The rows come from 5 hidden closed curves, with some noise, and rows from the same curve form a group. Each curve winds through 8 dimensions. The rows are also pushed far along 4 directions, which tell nothing about the answers.
In the rows, 128 means zero.
Known rows, each followed by its group:
[123 108 100 132 127 116 126 138 120 131 165 122 112 119 129 134 126 102] | Vomo
[110 130 125 112  90 142 160 109 142  72 174  81 135 144 191 144 150 117] | Sil
[ 80 173 126 118  98 127 167 138 148 112 175 132  92 140 193 186 131 105] | gikig
[104 148 183  99 147 119 135 142 180 126 163 165 185 135 206 119  90 104] | Sil
[138 104 116 127 138 123 134 126 107 158 145 158 125 127  78 123 140 122] | busil
[112 137 144 119 151 103  87 135 138 142 119 133 159 131 138  77 128 124] | Sil
[134 170 106 127  93 149 196 101  77 113  88 156 129 179 140 195 173 154] | vik
[136 175 103 113 112 132 120  83 151  98  78 120 143 172 126 104 171 159] | gikig
[161 156 130 139 129 140  76 117 166 131  43 135 138 145  55  83 157 169] | gikig
[127 100 117 111 147 117 121 119 116 130 156 116 127 111 169 153 100  98] | Sil
[179 136  86 110 123 158 136  96 141  88 131  82 101 130 113 119 167 124] | Vomo
[136 142 142 110 153 140  81 104 182 115  88 119 181 158 136  80 140 129] | busil
[118 165 173 112 137 137 134 132 148 121  96 154 186 151 182 113 106 146] | busil
[146  98 147 120 152  92  61 109 131 163  82 161 178 132  79  45 129 149] | busil
[115 177 133 116 123 137 106 106 136 128  75 128 144 143 149 153 154 149] | busil
[131 110 129 156 152 120 113 145  95 149 102 121 122 109  85 105 105 143] | Vomo
[152 180 138 124 126 153 120 125 173 145  57 190 162 157 108 102 138 166] | Vomo
[147 107  93 130 139 141 142 129 102 131 162  90  63  94  98 126 125 115] | gikig
[126 159 127 153 104 134 167 150 145 137 107 186 121 156 113 139 128 145] | busil
[131 136 131 157 148 107  72 134 145 142  66 129 147 120  96 102 115 146] | Vomo
[140 142 105 129 101 125 108 125 123 119 100 119 109 139 118 109 153 144] | Vomo
[160 144 124 129 135 160 169  99 101 131  79 152 146 148 107 162 148 154] | vik
[110 103 146 170 143  82  64 152  96 186  61 170 164 128  63  92 115 156] | gikig
[107 139 123 118 122 131 129 128 108 123 139 108 109 134 166 148 139 114] | busil
[177 122 116  94 146 173 104  59 175  81 111  62 142 140 106 103 178 128] | busil
[ 80 117 113 138 131 125 158 142 115 140 200 103  88  85 156 187 105  98] | busil
[ 97 200 103 168  73 141 217 149  89 102  97 141  86 159 162 190 132 168] | gikig
[173  95 109 138 140 139 120 120  91 134 103 101  94 109  94 100 133 131] | busil
[160 182 112  84 113 150 141  76 126  80  92 107 131 170 173 155 183 134] | Sil
[160  74 126 116 113 135  78 119 112 136 123 114 116 132  43  91 168 135] | Sil
[ 86 153 172 111 121 121 124 126 150 111 134 132 172 158 180 154 134 122] | gikig
[151 130 112 130 127 129 135  90 154 125 100 153 145 161  96 107 157 139] | busil
[153 130 104 109  96 141 160 122 114  97 155 125 105 154 121 137 164 122] | gikig
[ 41 174 159 124 135 107 115 154 176 164 146 177 152 135 198 137  91 116] | Vomo
[142 104 118 129 130 125 141 121 137 110 154 111 128 121 120  96 116 126] | gikig
[124  90 118 147 129 101 146 146  92 143 162 122  87  84 144 134  83 113] | Sil
[102 117 135 155 164 120 128 153 141 170 132 166 158 113 116 121  84 122] | Sil
[122 101 145 134 156 105 126 151 139 149 157 156 148 111 124  82  79 119] | gikig
[109 128 109 124 138 109 139 122 137 135 168 130 114 120 140 113 120 111] | Vomo
[183 140 120  84 101 172 131  59 118  93  84 110 134 178 105 147 218 145] | vik
[ 97 176 131 137 140 130 140 121 179 133 114 156 149 141 153 154 116 129] | gikig
[113 156 111 132 107 138 139 113 120 129 108 132 105 154 111 147 166 142] | vik
[112 146 132 143 121 111 180 137 103 149 116 191 153 139 162 151 102 143] | busil
[ 99 136 151 133 143  93 104 127 148 134 113 143 173 123 165 116  95 132] | vik
[132 116 173 108 166 114  18 138 189 176  92 167 176 124  83  56 119 127] | Vomo
[182 129 114 103 100 173 173 124 121  78 166  92  83 126 124 159 159 115] | vik
[107 130 187 130 155 126  65 136 165 157  80 135 167 117 136  81  96 147] | vik
[122 126 141 110 139 152 161 102 135 125 143 134 149 136 164 171 130 112] | vik
[173  89 135  99 145 146  93  97 108  96 136  60 120 126  86 128 168 112] | Vomo
[169  96 122  92 145 105  58 115 119 131 123 112 132 120 122  89 137 105] | Sil
[166  71  86 144 118 152 123 139  68 146 157  81  26  83  43 157 159 108] | vik
[140 114 124 142 139 115 146 136 105 125 135 120 123 105 118 115 101 136] | vik
[130 135 149  90 159 134 120 109 137 103 146 103 175 139 166 122 127 114] | vik
[121 129 185  76 143 109 103 126 169  94 169 118 179 144 196  98 115 100] | Vomo
[127 137  94 129 106 121 170 134 110 115 154 137 108 139 153 136 124 124] | gikig
[115 156 145 160 129 134 136 163 128 154  89 157 116 115 125 135  95 151] | busil
[ 66 108 133 139 112 104 156 162 126 142 198 151 123 119 186 178  87  93] | Sil
[119 132 124 160 130 110 154 148  87 138 104 142 136 121 128 120  93 155] | vik
[139  97 104 131  79 128 165 149  74 124 171 127  69 128 112 158 148 118] | Sil
[131 135 156 125 126 127  97 142 166 134 119 140 125 115 130 126 118 125] | gikig
[129 107 113 118 125 144 140 138 122 130 180  98  73  92 132 105 115 115] | Vomo
[156 125 105 118 127 137 166 102  92 125 123 135 119 140 138 152 148 122] | busil
[158 102 139  90 156 116  84 129 124 105 163  87 148 113 119  88 127 106] | vik
[156  94 104 126 119 120 155 113  76 138 141 137 109 122  98 127 145 130] | busil
[157 130 114  98 133 118 101 106 117 119 110 122 131 137 152 131 139 116] | Sil
[111 152 114 114 115 125 126 123 144 121 149 121  95 135 142 143 145 115] | gikig
[103 159 132 148 113 133 152 148 150 124 136 132  96 122 141 157 114 131] | gikig
[113 122 159 115 170 138  99 132 157 140 145 109 141 103 138 124 104 108] | vik
[150 103 125 176 144  94  66 148 114 170  53 152 132 111  40  84 114 158] | Vomo
[158 156 119  65 133 149  92  62 177  88 120  98 148 168 127 107 202 119] | Vomo
[144 141 142 117 109 157 139 127 119 107 108 116 126 141 135 133 139 147] | Sil
[140 141 140 100 122 155 154 129 128  85 159  94 123 136 172 146 132 113] | Vomo
[123 144 120 123 123 106 143 126  98 112 128 130 146 140 150 146 130 131] | vik
[141  96 161  86 155 110  59  97 148 137 121 122 162 130 112  68 134 123] | Sil
[107  99 112 161  90 120 151 161  86 141 146 138 105 128 109 140 124 137] | Sil

New rows. What belongs after each?
[113 160 114 168 125 126 171 132 144 140 109 167 139 133 127 141 121 144] | Sil
[133 149 119 105 110 135 190  99  93 100 130 130 124 153 188 173 130 133] | Sil
[107 165 137 127 116 130 190 127 159 117 159 152 118 127 196 180 112 113] | Sil
[192 168 100 111  99 174 198  91 123  84 117 126 103 159 113 151 199 139] | Sil
[ 87 117 141 132 146 117 108 146 137 141 161 107 119 111 134  95 104 118] | vik
[153 113  88 123 122 133 145 129 116 127 158 130  95 120 118 141 135 108] | gikig
[127 167 120 147 130 111 157 124  92 154  45 205 169 170 135 138 109 170] | Sil
[ 92 205 172 112 146 108 135 137 154 112  91 174 228 170 214 137  96 145] | vik
[102  78  94 139 121  91 155 167  86 139 227 115  71  90 149 122  85  87] | gikig
[ 82 123 195 114 173  77  55 136 167 175 105 181 208 132 154  62  74 133] | Sil
[167 123 131  77 103 187 164  97 120  72 160  74 111 142 156 157 166 120] | Vomo
[134 101 109 125 147 114 128 114 139 132 164 113 114 104 120  93 115 114] | Vomo
[117 128  90 109 115 138 129  98 125 125 157 102  87 133 121 141 170 115] | Vomo
[109 146 131 161 120  91 160 177 129 151 141 184 108 116 143 122  82 129] | Vomo
[132 179 111 137 129 154 168 126 133 121 113 130 107 133 139 163 145 131] | Sil
[139 150 137  85 102 145 126 127 151  79 163 102 131 148 177 154 156 103] | vik
[110 139 182 116 144 121 116 134 133 122 105 135 184 145 164 110 102 143] | Vomo
[158  71 112  87 113 147 142 100 122 100 209  89 102 125 120 145 167  87] | Sil
[129 158 135 136 143 110 104 145 125 141  88 147 137 140 105  83 123 149] | Vomo
[156  75 113 111 103 162 105  99 118  98 145  64 107 129  80 123 177 128] | Sil
[137  99 169  88 145 123  56 100 154 141 111 128 169 138 117  81 148 124] | vik
[140 128 113 114 133 141 146  89 104 117 116 110 137 134 149 166 147 127] | gikig
[141 122 113 125 146 152 135  94 156 108 130  91 128 126 128 124 137 121] | busil
[132 105 126 134 133 105 121 124 136 155 135 167 123 131 103 108 129 118] | busil
[131 132 133 153 101 139 161 153  92 124 115 141 112 147  89 151 145 148] | gikig
[130  36 130 136 146 101  98 137  93 147 169 100 126  87 100  76  90 115] | Sil
[142 156 119 129 110 154 144 118 154 108 120 114  92 132 114 157 153 134] | gikig
[140 117 102 128 133 131 159 108 131 121 157 114 106 113 127 117 125 122] | Vomo
[112 114 127 130 148 112  97 119 126 158 119 136 118 117 107 131 119 125] | Sil
[ 97 166 167 125 116 122 136 136 150 144  98 191 165 163 149 137 120 149] | Sil
[ 98 120 124 129  95 120 150 138 122  83 183  65  90 114 182 135 116 117] | gikig
[146  99 140 123 146 138  93 106 147 122 124 105 151 130  79 121 156 120] | gikig
[134  94 149 116 158 124  95 121 138 125 145  81 122  97 166  93 101 103] | busil
[135  98 113 111 146  99  88 129  95 141 150 101 102 105 127 103 128 101] | Sil
[124 133  99 140 106 151 150 126  92 134 128 109  63 126  99 178 164 128] | vik
[111 122 147 105 144 117  89 121 142 144 147 115 118 107 151 135 129 103] | busil
[133 123  90 149 110 114 165 122  85 121 133 123  99 124 116 159 137 135] | vik
[191 137 114  80 128 160  67  90 136  88  95  78 137 156  81 107 206 130] | vik
[125  89 151 133 130 103  77 131 114 137 115 110 139 110 119 113 121 128] | gikig
[154  99 117 140 132 126 100 117 122 130  98 109 128 111 104 104 119 142] | Sil
[143  59 135 126 146 109 107 119 113 141 166 100 110  85 100 102 110 110] | gikig
[121 134 137 131  94 136 165 130  92 111 116 128 128 148 155 161 129 147] | Vomo
[130 117 156  83 125 125 124 102 141 112 162 115 126 131 160 126 137 111] | Sil
[126 162 110 131 120 140 152 100 153  98 108 119 147 158 135 109 145 151] | vik
[119 152 114 148 131 130 175 145 125 147 121 180 127 132 152 183 100 123] | Sil
[137 136 144  94 141 143 125 122 181 105 165 112 142 118 175 101 112 108] | Vomo
[174  81 131 129 140  99  49 149 136 141 124 120 113 101  57  66 131 115] | Vomo
[113 158 127 119 134 127 162 107 166 114 144 137 146 134 180 125 111 128] | Vomo
[ 72 135 117 153  99  93 175 179  87 150 173 158  88 108 203 184  76 108] | gikig
[126 184 146 120 126 137 116 112 152 137  64 161 145 150 145 149 146 148] | busil
[115 149 124 112 106 129 140 116 113  99 128 100 127 143 188 153 137 129] | gikig
[103 128 161 126 158 133  99 136 166 131 137 103 145 101 153 107  92 121] | busil
[140 118 122  86 126 150  67  88 154 130 119  94 117 129 103  83 173 131] | Vomo
[142  93 112 139 121 113  91 126 119 130 122 112 141 129  84  70 152 135] | Sil
[120 116 140 123 122 117 119 147 123 133 152 141 132 141 113 125 137 115] | gikig
[176  95  90 127 131 115  80 125  93 165 100 143  95 110  62 106 147 126] | gikig
[134 123 116 114 148 112  63 116 150 143 120 115 119 122  94  76 140 124] | gikig
[ 95 159 169 109 125 141 177 137 142  97 161 115 143 131 250 157  89 113] | busil
[124 105 110 186 142  88 108 152  84 187  74 172 129 106  65 109  98 157] | vik
[132 142 167 138 146 114  72 125 167 131  61 140 178 135 120 114 116 147] | Vomo
[126 114 136 157 151 124  83 161 120 180  96 149 113 100  72 119 111 132] | vik
[ 96 169  82 170  90 131 232 142  78 123 129 148  70 151 195 213 127 123] | busil
[162  73  99 114 112 148 126  95 117 124 162 105  90 125  60 141 178 112] | Sil
[ 81 188 187 111 145 122  97 129 186 138  87 164 179 149 193 134 103 138] | Sil
[145 161 119 157 100 128 176 127 111 125  70 174 147 156 123 120 134 175] | Sil
[144  98 121 151 125  92  95 159 105 159 111 167 130 132  56  59 121 145] | gikig
[ 92 124 111 178 103 111 160 168 100 151 146 153  81 126  89 175 128 127] | gikig
[179 148 116 125  94 164 140  90  90 107  35 134 141 176  82 132 185 186] | Vomo
[ 98 132 117 149 122  96 120 145 126 153 130 158 121 135 106 104 123 135] | vik
[103 170 128  92 132 145 140  85 161  92 135 107 171 168 190 159 159 117] | vik
[123 101 138 143 140 109 159 155 119 148 164 168 136 115 134 129  84 112] | Vomo
[200 132  96  96 111 174 177  75 123  77 126 104 115 158  98 129 184 140] | gikig
[161  96  81 124 129 139 133  76  93 128 111 105  97 132  74 148 165 134] | Sil
[136 133 106 139 125 127 173 113 128 112 129 134 129 137 130 119 119 142] | gikig
[111 123 127 152 115 122 112 152 116 151 114 138 110 116 126 143 118 128] | vik
[151 143 122 107 118 154 134  97 141 107  96 138 175 176 134 116 164 143] | vik
